The groups are shells around one centre, one inside the other: the same stretched ball of 6 dimensions in 6 sizes.
Some rows, each with its group after it:
[ -7.1  19.3  43.8 -10.5  21.6   0.5  14.4  13.6  25.1] | B
[ -0.2  14.8  49.2 -18.9  28.9 -14.5  17.2   5.6  13.0] | Y
[ -5.3   7.8  38.2 -20.7   6.1 -15.3  10.1  11.7  20.4] | R
[-15.6  30.6  19.4  -1.0  22.0 -28.4   6.8  -8.6  31.7] | B
[ 10.6  26.8  72.6  20.8  32.6  21.2  -5.3 -14.9  29.1] | Y
[ -7.6   0.5  -2.7  18.4  -5.5 -41.1 -13.9 -29.5  25.0] | W
[ -4.6 -14.9  21.3  25.4  30.4  15.8   8.1   3.9  23.9] | Y
[ -8.7  37.6  14.8  -4.0   8.2 -32.8  11.1  -8.6   9.4] | K
[ 4.1 30.8 49.2 -1.1 30.0 -6.2 13.8 -5.1  7.5] | B
[ -9.4  25.6  41.4   3.2  42.8 -22.8   1.5 -18.7  41.0] | Y
[-10.2  34.5  23.4 -26.5   1.4 -51.7   7.7  -8.0  16.8] | R
[  4.0 -26.7  12.7  17.1  -5.3  -0.4   0.1   0.1   5.4] | K
[  6.0  11.8  58.5  21.3  38.5   9.8  -4.5 -17.4  31.7] | E
[ -9.6  24.9  20.0  19.5  32.8 -32.2  -5.5 -32.7  35.6] | K
[ -4.3  42.7  32.6 -10.8  23.9 -34.4  13.9 -12.1   9.4] | R
[ -2.1  45.7  53.0  15.7  46.7   1.0   6.5 -16.4  29.1] | W
[  1.7  -0.1   7.5  26.0  22.0 -26.2   0.8 -28.0   5.4] | R
[-14.3  13.9  -8.5   4.0  15.3 -50.6   7.3 -19.3  14.9] | W
[-13.4  30.3  43.1 -22.6  29.5 -22.6  14.5   5.8  33.4] | E
[ -4.5 -26.5 -13.2  27.3   2.4 -20.7  -1.2 -13.9   9.4] | W
[-6.4 -5.8 10.2 15.6 35.4 -7.9 17.1 -1.2 10.5] | E
[ -4.4  36.5  41.1 -21.4  10.7 -26.6  12.0   0.5  14.3] | B
[ -5.6 -17.3 -13.5  28.5   6.0 -19.0   2.1 -13.3   7.6] | W
[-10.2 -10.2  14.4   7.8  23.9   2.1  15.9  12.9  20.0] | K
[-3.7 18.3 21.4 11.3 17.0 -4.6 11.5 -1.4 10.1] | B
[-10.9  39.3  47.8 -18.4  20.0 -17.8   8.6   2.7  34.5] | B
[  2.4  14.4  30.6   6.7  -5.0 -25.1 -11.5 -21.9  20.1] | R
[-8.0 35.2 47.5  5.2 37.9  9.2 13.4  4.5 30.9] | K
[-12.4  42.3  28.3 -13.0   3.1 -31.3   3.7  -5.5  28.0] | W
[-21.0  17.8  10.1 -12.7  12.2 -26.0  14.0   9.9  30.2] | Y
[-12.8  -4.2  11.3  17.7  19.7  -9.3   0.1  -5.8  35.4] | E
[ -4.6  32.2   8.7   8.4  19.3 -46.7   5.2 -29.9   6.6] | K
[ -4.9  -1.0  -8.0   2.4   2.1 -54.1   3.8 -22.2   0.8] | E
[ -5.9  32.5  52.1 -32.0  18.9 -27.8  13.4   4.6  22.8] | K
[-18.0   1.3 -15.8 -23.1 -20.0 -56.0  10.8   5.3   9.5] | Y
[ 3.7 36.3 55.8 14.3 26.0 10.8  2.7 -8.9 22.0] | W
[-11.5  18.6  34.7  -6.2  29.5   2.0  19.6  16.1  25.4] | K
[-10.4 -16.5   0.8  21.1  21.8  -9.8   6.1  -4.0  22.5] | E
[ 10.1  19.3  37.5   7.6  18.0 -17.3   5.9 -18.4  -2.8] | Y
[-3.1  0.7 50.6  2.0 19.4 14.8  2.6 10.2 35.8] | Y
[  3.0  13.1  16.9   1.9  -7.4 -34.0  -1.3 -18.0   2.0] | E
[ -1.0   8.6  26.4  28.9  41.1  -5.8   2.8 -21.4  21.7] | B
[  0.8  41.9  72.7   4.0  35.2   3.4  -3.3 -13.5  41.1] | E
[  6.5   1.0  23.5  14.4   0.1 -13.4  -2.5 -15.0   4.4] | R
[-2.2 31.7 58.6 -9.6 26.1  3.7 11.8  7.4 25.1] | B
[-15.9  10.5  -9.9   4.1   3.9 -40.0   6.5  -9.7  17.2] | R
[-17.3   4.4  -9.7   2.8   2.1 -48.0  -0.7 -15.6  26.3] | R
[-12.3  -8.0  14.3  -0.9   1.4 -24.7  -4.3  -3.6  35.8] | W

New rows, each followed by its group:
[  1.0  -6.9  31.8  -1.1   8.0 -14.2   1.3  -3.6  16.8] | B
[ -7.2  -9.9   7.4  11.7   8.7 -33.3  -7.2 -20.4  27.1] | R
[  5.2  19.9  45.6  18.6  46.2   0.6   9.6 -15.8  12.9] | B
[  4.9  26.4  64.4  -3.1  22.3 -10.0  -4.3 -14.8  29.1] | E
[  0.0  14.7  39.0 -16.7   5.1 -15.1  11.4   6.9   9.1] | R
[ -1.4  36.1  45.7 -16.2   5.9 -30.4   1.0 -10.9  20.6] | B
[ -1.3  45.5  53.4 -14.2  23.2  -5.5  18.1   6.1  12.1] | Y
[ -1.7  27.1  44.1  11.4  33.7 -28.7  -9.8 -34.6  37.0] | Y
[-11.9  17.3   8.1   4.5  13.8 -51.6  -6.1 -29.8  30.4] | W
[ -6.6   2.8  23.2   2.1  39.5 -22.8  13.4  -8.0  18.6] | K
[-2.5 28.4 47.5 -0.9  5.0 -7.4 -4.9 -6.5 32.0] | B
[-10.0  -9.5  12.4 -13.8  -2.1 -28.8   6.6   6.4  19.5] | B
[ -1.7  23.5  18.7  -1.8  22.5 -27.7  18.7  -7.7  -3.3] | E
[ -2.5  38.5  60.4  -0.6  42.8 -21.3  -1.9 -24.0  39.2] | Y
[-0.1 39.7 54.6 15.5 31.1 12.0  3.6 -7.7 28.1] | E
[ -5.3  49.2  47.7  10.0  36.2 -19.6  -2.6 -26.9  36.9] | W
[-0.5 49.7 69.9 -9.5 22.3 -6.4 -0.1 -8.2 34.9] | E
[-10.9  23.0  15.3 -19.6   4.4 -56.7   3.8 -14.7  19.7] | B
[ -5.6  40.9  59.0 -16.7  18.3 -22.5  -1.8  -9.7  39.1] | W
[-15.0  17.9  13.8  -2.6  17.0 -19.3  12.8   3.7  24.2] | B
[ -5.0 -19.7  15.3  20.0  16.4  -5.3  -2.2  -6.9  27.5] | W
[-5.6 22.0 40.5 -1.3 40.1 -1.9 19.0  4.8 19.3] | B
[ -7.5 -13.1   9.5  24.4  17.2 -18.3  -8.5 -19.9  33.4] | K
[-12.6  44.6  35.5  -6.3  15.3 -18.5   5.3  -3.8  33.5] | E
[-10.8  -7.0  20.4 -11.3   3.1 -20.2   4.5   7.5  28.2] | R
[ -0.7 -13.1  29.0  21.7  38.0   9.9   9.4  -1.3  19.7] | K
[-11.0   0.9  -4.5  -7.3   5.6 -52.2   7.9 -12.1   9.9] | B
[-11.1  22.5  23.5   8.8  29.6  -8.4  11.2  -2.4  25.9] | B
[ -0.9 -12.9  22.6  -3.5 -19.1 -17.1  -7.4  -0.3  19.9] | Y
[ -6.8  48.1  48.3  -0.2  25.5 -13.4   2.5 -12.0  33.5] | B
[-3.1 16.7 41.5  2.1 22.3 12.9 15.0 13.1 17.8] | W
[ -4.6  27.4  22.1  19.2  27.3 -11.1   6.8 -15.2  16.8] | B
[-12.3  39.6  26.0 -15.2  -7.2 -35.3  -0.5  -6.2  29.0] | K
[-13.1  21.1  26.3 -24.7  -4.7 -34.2   4.7   4.7  28.3] | B
[ 1.9 -6.0 32.1 24.1 34.3 10.3  6.6 -5.5 17.8] | B
[ -2.8  34.4  39.8   6.9  56.5 -15.7  18.3 -14.9  14.7] | Y
[ 4.8 11.3 49.4 19.3 51.4 13.3 13.1 -6.7 15.5] | E
[ -0.5  10.6  15.8  20.7  11.0 -35.1 -12.0 -36.0  21.1] | R
[ -3.1  27.7  42.7 -20.8  25.1 -39.4   9.2 -11.8  17.8] | K
[  2.1  26.9  51.3 -13.5  10.6  -9.1   8.8   2.6  13.6] | R
[  0.8  41.6  45.7  -2.0   9.5 -27.7  -5.2 -22.8  22.7] | R
[-11.1  -2.4  13.6 -16.7  -0.5 -19.9  14.7  16.5  14.6] | R
[ -8.4 -13.1 -12.8  12.5 -16.7 -48.5 -13.7 -25.3  20.3] | K
[-12.0 -10.6   4.1  21.3  21.1 -21.0  -3.7 -16.1  34.3] | Y
[ -3.6  10.4  10.3  18.8  33.0 -41.0   0.4 -34.9  15.8] | Y
[-12.3  25.4  22.5 -19.9  16.9 -29.4  19.3   7.3  15.3] | B
[  4.2   1.1  29.4  17.2  -7.4  -7.2 -12.8 -15.5  20.5] | E
[-11.7   0.6 -16.2   2.5 -22.5 -43.4  -1.3  -9.4  10.3] | K
[ 1.8 51.8 70.0 -6.2 48.4 -0.4 16.2 -5.1 20.1] | K
[ -5.8  44.8  54.9   0.4  43.5 -11.6   6.6 -13.4  34.7] | B
[ -7.9 -16.2  -5.6   2.6   0.8 -51.3  -3.8 -20.8  16.9] | Y
[-11.9  32.2   4.8  12.6  29.0 -39.3   7.8 -24.6  17.8] | Y
[  0.7   5.9  20.3  32.2  13.3 -10.7 -11.3 -27.3  24.0] | B
[ -0.9  10.6  12.3   8.8  14.0 -17.5  13.2  -6.1  -1.2] | B
[  4.6  42.2  67.1   5.5  24.9 -10.8  -9.9 -25.5  34.9] | K
[-14.4   7.9  -4.7   5.0  -5.7 -53.3 -10.9 -25.7  30.9] | E
[ -6.8  17.5  32.9  -9.3  33.8 -15.3  20.0   4.6  14.9] | B
